The rows of a group lie close to one hidden flat surface of 9 dimensions, which passes through zero. Surfaces can cross.
(in the rows, 100 means zero)
Known rows, each followed by its group:
[88,100,89,127,108,110,90,59,135,122,89,95,91]
z_520
[102,121,72,93,125,69,109,100,90,111,93,96,92]
z_795
[83,103,102,106,99,62,93,120,80,114,80,112,78]
z_322
[113,112,90,58,112,83,97,138,96,92,107,110,140]
z_227
[99,112,119,92,99,121,94,117,91,89,105,90,93]
z_322
[77,116,104,126,85,93,115,106,86,89,118,87,118]
z_455
[107,125,80,112,72,106,86,116,104,100,84,92,105]
z_434
[92,106,102,107,128,77,103,77,114,88,81,121,101]
z_814
[110,88,90,89,122,106,96,110,109,120,98,101,96]
z_455
[93,142,133,95,106,119,96,83,118,91,83,62,102]
z_814
[78,117,95,140,95,85,125,76,78,74,106,100,110]
z_322
[120,90,106,84,124,91,103,69,124,96,81,112,87]
z_814
[112,87,84,100,84,106,107,89,104,103,115,96,106]
z_322
[86,125,110,89,122,105,82,134,80,97,87,106,92]
z_814
[90,113,85,111,92,111,98,91,101,110,104,83,120]
z_795
[113,110,117,103,113,103,80,103,141,66,65,136,104]
z_322
[113,112,101,97,98,110,100,104,114,105,91,81,94]
z_814
[104,89,119,70,94,123,102,88,95,92,135,87,99]
z_455
[126,97,101,112,79,95,104,137,131,90,101,98,98]
z_795
[83,100,66,112,99,66,99,91,84,97,93,135,131]
z_520
[102,103,88,110,98,101,118,111,88,103,111,85,110]
z_322
[83,106,82,121,78,96,107,96,65,101,102,97,110]
z_795
[90,87,93,104,126,88,91,109,84,113,81,127,86]
z_520
[114,98,129,102,81,100,122,94,114,105,101,58,87]
z_227
[116,101,54,115,84,69,105,95,106,97,80,122,119]
z_455
[98,104,99,100,77,110,79,83,99,97,82,107,90]
z_434
[110,96,91,94,105,87,91,97,122,127,80,96,86]
z_322
[94,88,101,91,95,108,103,78,86,109,107,92,106]
z_434
[109,111,94,126,75,118,108,107,122,88,122,81,99]
z_520
[93,102,118,98,108,92,98,97,114,89,108,108,92]
z_434
[103,94,56,89,112,88,105,103,75,106,98,119,135]
z_795
[78,92,95,121,67,106,96,66,117,100,138,98,119]
z_455
[109,56,95,108,97,107,118,119,70,90,97,127,133]
z_795
[112,70,124,91,121,91,117,100,86,98,94,110,65]
z_520
[78,98,122,112,85,133,98,72,89,112,111,71,100]
z_434
[92,102,103,109,129,84,119,108,82,99,90,102,102]
z_795
[97,92,138,117,110,110,122,127,103,112,104,67,88]
z_322
[115,87,103,85,100,101,106,97,93,101,96,99,89]
z_814
[103,100,102,100,96,90,114,73,93,86,95,101,103]
z_455
[113,113,76,92,67,106,81,98,99,102,85,97,101]
z_814
[102,103,97,100,95,104,91,117,112,101,110,103,95]
z_455
[115,99,95,104,109,99,110,138,92,104,95,95,88]
z_520
[92,99,147,75,84,115,112,81,71,107,108,56,85]
z_227
[103,109,93,108,105,86,96,126,89,83,73,127,108]
z_795
[101,112,89,107,90,89,93,135,99,98,90,108,112]
z_322
[94,91,109,111,88,105,100,110,101,91,117,107,101]
z_434
[106,106,67,133,89,95,102,105,116,79,109,121,101]
z_520
[101,106,109,94,85,92,96,91,103,100,87,93,102]
z_520
[118,103,86,84,107,100,105,105,88,104,77,96,111]
z_455
[106,88,104,83,124,90,137,82,71,95,107,87,113]
z_455
[87,102,99,96,126,120,77,115,104,98,109,122,102]
z_227
[81,95,105,97,98,106,93,122,83,87,126,120,119]
z_434
[118,124,89,84,114,89,115,120,98,83,101,91,116]
z_520
[98,107,123,89,94,111,89,114,116,92,109,95,103]
z_227
[102,98,130,86,105,107,95,100,119,82,108,108,101]
z_814
[105,122,84,112,113,90,111,131,93,91,89,99,115]
z_322
[87,127,144,69,106,110,64,77,117,86,78,104,82]
z_227
[108,112,104,128,103,104,115,124,116,103,96,76,89]
z_434
[125,93,93,105,80,102,113,89,124,112,96,73,91]
z_227
[102,120,94,101,122,74,117,116,87,100,80,94,106]
z_227
[98,103,95,81,106,118,92,91,98,101,114,98,115]
z_322
[124,111,75,125,125,84,129,85,133,111,80,78,95]
z_520
[74,90,117,106,96,94,108,104,65,89,116,110,111]
z_455
[97,48,112,92,85,105,107,74,80,94,123,124,101]
z_795
[118,88,103,82,115,96,100,108,102,98,92,113,83]
z_434
[120,80,81,106,66,104,105,114,91,104,108,99,93]
z_227
[96,102,104,101,104,84,99,97,108,92,98,114,96]
z_795
[98,105,106,102,93,90,103,92,101,98,96,96,95]
z_434
[106,118,113,102,61,134,78,113,104,104,87,72,82]
z_434
[108,106,103,85,83,99,100,96,81,91,89,97,97]
z_814
[131,58,88,65,78,109,112,75,85,109,116,97,101]
z_814
[119,115,79,108,118,79,124,113,105,100,86,89,106]
z_520
[100,102,75,101,112,58,111,79,119,103,114,114,107]
z_795
[106,104,104,104,104,103,103,97,117,102,94,92,95]
z_814
[93,112,116,116,99,32,142,77,91,82,76,95,112]
z_227
[76,83,102,129,103,84,105,87,90,108,93,115,104]
z_455
[115,96,94,90,101,86,107,105,120,96,106,105,118]
z_227

New rows. What belongs after each?
[115,106,109,118,67,80,117,93,118,68,91,101,111]
z_814
[62,139,122,84,108,75,81,85,101,73,95,122,139]
z_227
[120,119,118,60,92,92,76,105,149,84,89,107,110]
z_227
[114,108,102,93,79,97,109,115,120,101,112,75,120]
z_227
[99,88,115,105,89,111,103,97,105,89,112,101,103]
z_322
[84,118,129,109,120,106,101,122,89,100,87,83,86]
z_455
[86,112,123,96,65,113,82,134,83,113,92,78,101]
z_520
[94,99,90,98,113,127,77,129,95,102,112,118,99]
z_227
[84,100,127,85,112,94,92,114,104,80,118,122,117]
z_227
[106,92,111,97,120,139,102,112,76,119,87,75,82]
z_434
[87,110,111,101,115,95,94,75,137,95,114,104,108]
z_434
[106,104,95,93,100,116,93,94,108,115,96,83,92]
z_814
[97,113,92,109,64,92,95,119,117,89,124,99,121]
z_434
[100,108,93,107,110,113,116,115,97,98,126,82,116]
z_520
[96,111,94,111,115,95,110,110,93,110,87,88,109]
z_455
[135,85,114,65,69,111,124,121,90,69,142,85,107]
z_520
[106,98,76,107,97,99,96,111,106,112,102,103,102]
z_814
[87,110,90,115,96,113,88,98,89,104,96,101,94]
z_227
[98,83,99,85,128,122,95,95,96,88,130,124,94]
z_520
[98,88,119,99,100,84,121,95,86,95,103,94,96]
z_227
[108,102,102,103,99,110,100,112,94,104,90,91,78]
z_227
[93,126,110,96,116,114,83,97,112,90,95,100,92]
z_520
[86,100,121,125,61,137,91,133,77,93,113,85,93]
z_434
[124,93,89,100,116,79,117,88,123,107,85,97,86]
z_434
[122,84,81,116,89,104,102,132,125,101,112,110,101]
z_227
[72,72,117,112,103,121,104,70,109,104,144,100,116]
z_227
[130,102,78,108,83,73,124,89,119,92,89,93,106]
z_520
[99,107,82,105,96,108,96,96,109,92,115,106,114]
z_520
[102,103,92,97,93,97,95,95,101,100,102,101,94]
z_795
[120,106,85,84,87,125,98,69,99,135,74,54,93]
z_434
[53,93,108,122,79,81,107,114,53,129,99,85,134]
z_520
[114,67,117,77,110,103,117,113,81,114,108,91,88]
z_520
[82,92,97,111,87,103,107,90,80,109,118,90,109]
z_814
[83,107,117,113,78,128,77,118,102,78,93,117,137]
z_795
[99,74,112,115,95,111,124,132,74,101,125,90,98]
z_434
[86,114,105,91,97,91,94,80,103,106,117,89,79]
z_795
[95,113,121,77,106,92,109,91,76,101,89,80,100]
z_227
[104,93,86,115,91,92,104,84,103,98,89,108,104]
z_795
[105,88,94,106,95,104,104,70,118,93,114,105,98]
z_520
[103,105,93,94,113,97,101,111,106,100,98,104,116]
z_795
[95,104,86,99,103,125,76,103,119,106,111,109,110]
z_227
[74,130,75,115,123,126,75,112,85,111,94,103,109]
z_227
[81,103,123,117,101,79,92,117,108,65,109,137,92]
z_434
[74,133,128,119,123,104,107,75,89,102,60,73,100]
z_455
[120,112,81,91,111,92,106,108,109,95,92,101,107]
z_520
[88,93,108,82,75,106,87,87,97,95,125,106,114]
z_434
[109,94,108,84,93,92,103,83,104,89,100,104,97]
z_520
[115,84,93,125,77,89,115,110,124,93,105,103,109]
z_795
[96,74,108,90,98,113,105,114,83,102,132,104,107]
z_227
[101,107,109,115,99,94,93,81,120,84,78,113,87]
z_322
[106,103,72,86,87,94,87,89,96,107,100,107,99]
z_322
[92,103,108,86,67,107,89,111,82,76,125,111,109]
z_455
[97,120,76,103,97,89,92,98,106,101,95,104,117]
z_795
[53,95,116,112,90,95,97,85,84,113,124,96,121]
z_322
[118,112,83,99,122,96,90,107,118,98,76,113,82]
z_520
[122,94,82,107,116,86,121,102,108,84,102,115,91]
z_520
[101,113,88,115,115,71,116,94,91,102,82,97,80]
z_795
[83,116,109,101,87,107,90,108,85,90,105,99,100]
z_322
[84,109,109,112,114,105,94,95,115,105,103,97,99]
z_814
[106,102,94,105,95,106,102,111,93,101,91,96,101]
z_795
[97,82,93,107,109,112,120,91,95,126,124,73,107]
z_814
[82,105,105,73,108,130,71,62,97,116,104,93,100]
z_814
[100,99,97,113,109,106,104,83,112,103,87,98,114]
z_795
[89,94,82,106,115,96,113,92,80,109,108,101,127]
z_434
[83,73,121,145,88,119,100,83,103,95,109,109,62]
z_227
[95,86,78,133,94,115,97,79,117,110,107,106,95]
z_227
[91,68,115,101,98,115,98,82,98,110,116,104,85]
z_520
[92,87,98,105,95,92,119,121,67,73,137,120,116]
z_520
[125,109,93,87,96,111,101,122,97,109,87,79,88]
z_814
[109,125,94,105,106,89,97,131,96,95,68,100,91]
z_455
[77,94,91,111,101,96,88,71,116,106,116,117,113]
z_455
[102,107,114,67,94,112,96,99,68,93,99,91,105]
z_814
[112,105,103,61,109,120,86,102,98,104,98,92,104]
z_814
[130,108,90,81,56,86,93,76,110,100,72,88,87]
z_227
[110,91,91,93,90,115,102,117,92,110,114,88,103]
z_227
[82,114,105,100,113,80,100,82,96,80,94,120,123]
z_814
[80,110,111,85,91,95,82,80,71,98,104,106,69]
z_795
[120,102,110,107,85,111,101,121,112,95,95,86,74]
z_520
[94,111,109,81,112,99,104,99,67,97,89,93,103]
z_814
[87,131,88,119,84,109,81,93,121,108,90,86,113]
z_520
[91,89,120,87,117,109,100,100,78,97,101,106,98]
z_795
[88,101,81,87,114,90,104,100,69,88,113,124,129]
z_322
[96,76,107,131,93,97,106,100,112,107,109,107,73]
z_814
[89,99,107,110,87,123,109,73,95,119,107,64,106]
z_434
[117,112,74,120,116,100,121,120,79,114,64,79,96]
z_795
[113,111,93,105,105,107,89,114,132,112,90,91,83]
z_455
[86,101,124,89,135,103,115,105,112,104,134,83,113]
z_434
[115,102,108,109,91,107,113,111,110,82,111,91,86]
z_520
[98,115,82,91,103,97,96,76,90,99,75,102,128]
z_455
[97,102,101,120,90,71,136,102,110,101,126,74,117]
z_434
[69,105,109,107,118,111,80,76,121,94,115,121,118]
z_227
[104,108,95,95,102,95,95,110,104,92,102,105,97]
z_455
[99,120,92,104,116,89,118,108,95,96,100,87,118]
z_520
[79,87,141,119,109,89,92,85,107,87,97,124,56]
z_455
[121,104,93,137,97,82,103,124,127,87,71,116,68]
z_227
[78,139,87,91,82,94,77,96,76,102,105,91,86]
z_795
[95,59,119,124,98,90,110,84,146,118,102,105,122]
z_322
[98,88,102,94,84,103,89,71,93,97,82,114,103]
z_455
[100,103,104,105,106,105,106,102,99,110,89,85,99]
z_455
[117,99,74,111,105,95,102,120,114,102,95,109,102]
z_227
[81,98,101,97,78,124,93,68,95,112,121,79,122]
z_434
[92,100,103,106,110,120,94,116,97,99,109,102,106]
z_434
[100,113,107,98,104,101,101,94,111,92,107,93,93]
z_455
[94,93,113,101,78,106,88,99,85,95,82,111,96]
z_455
[98,98,94,119,96,107,100,119,99,99,107,103,98]
z_227
[110,84,107,103,82,116,84,94,132,88,93,121,117]
z_795
[101,70,99,86,91,97,117,105,61,98,119,108,119]
z_455
[90,77,113,152,90,92,137,103,83,96,106,92,87]
z_434
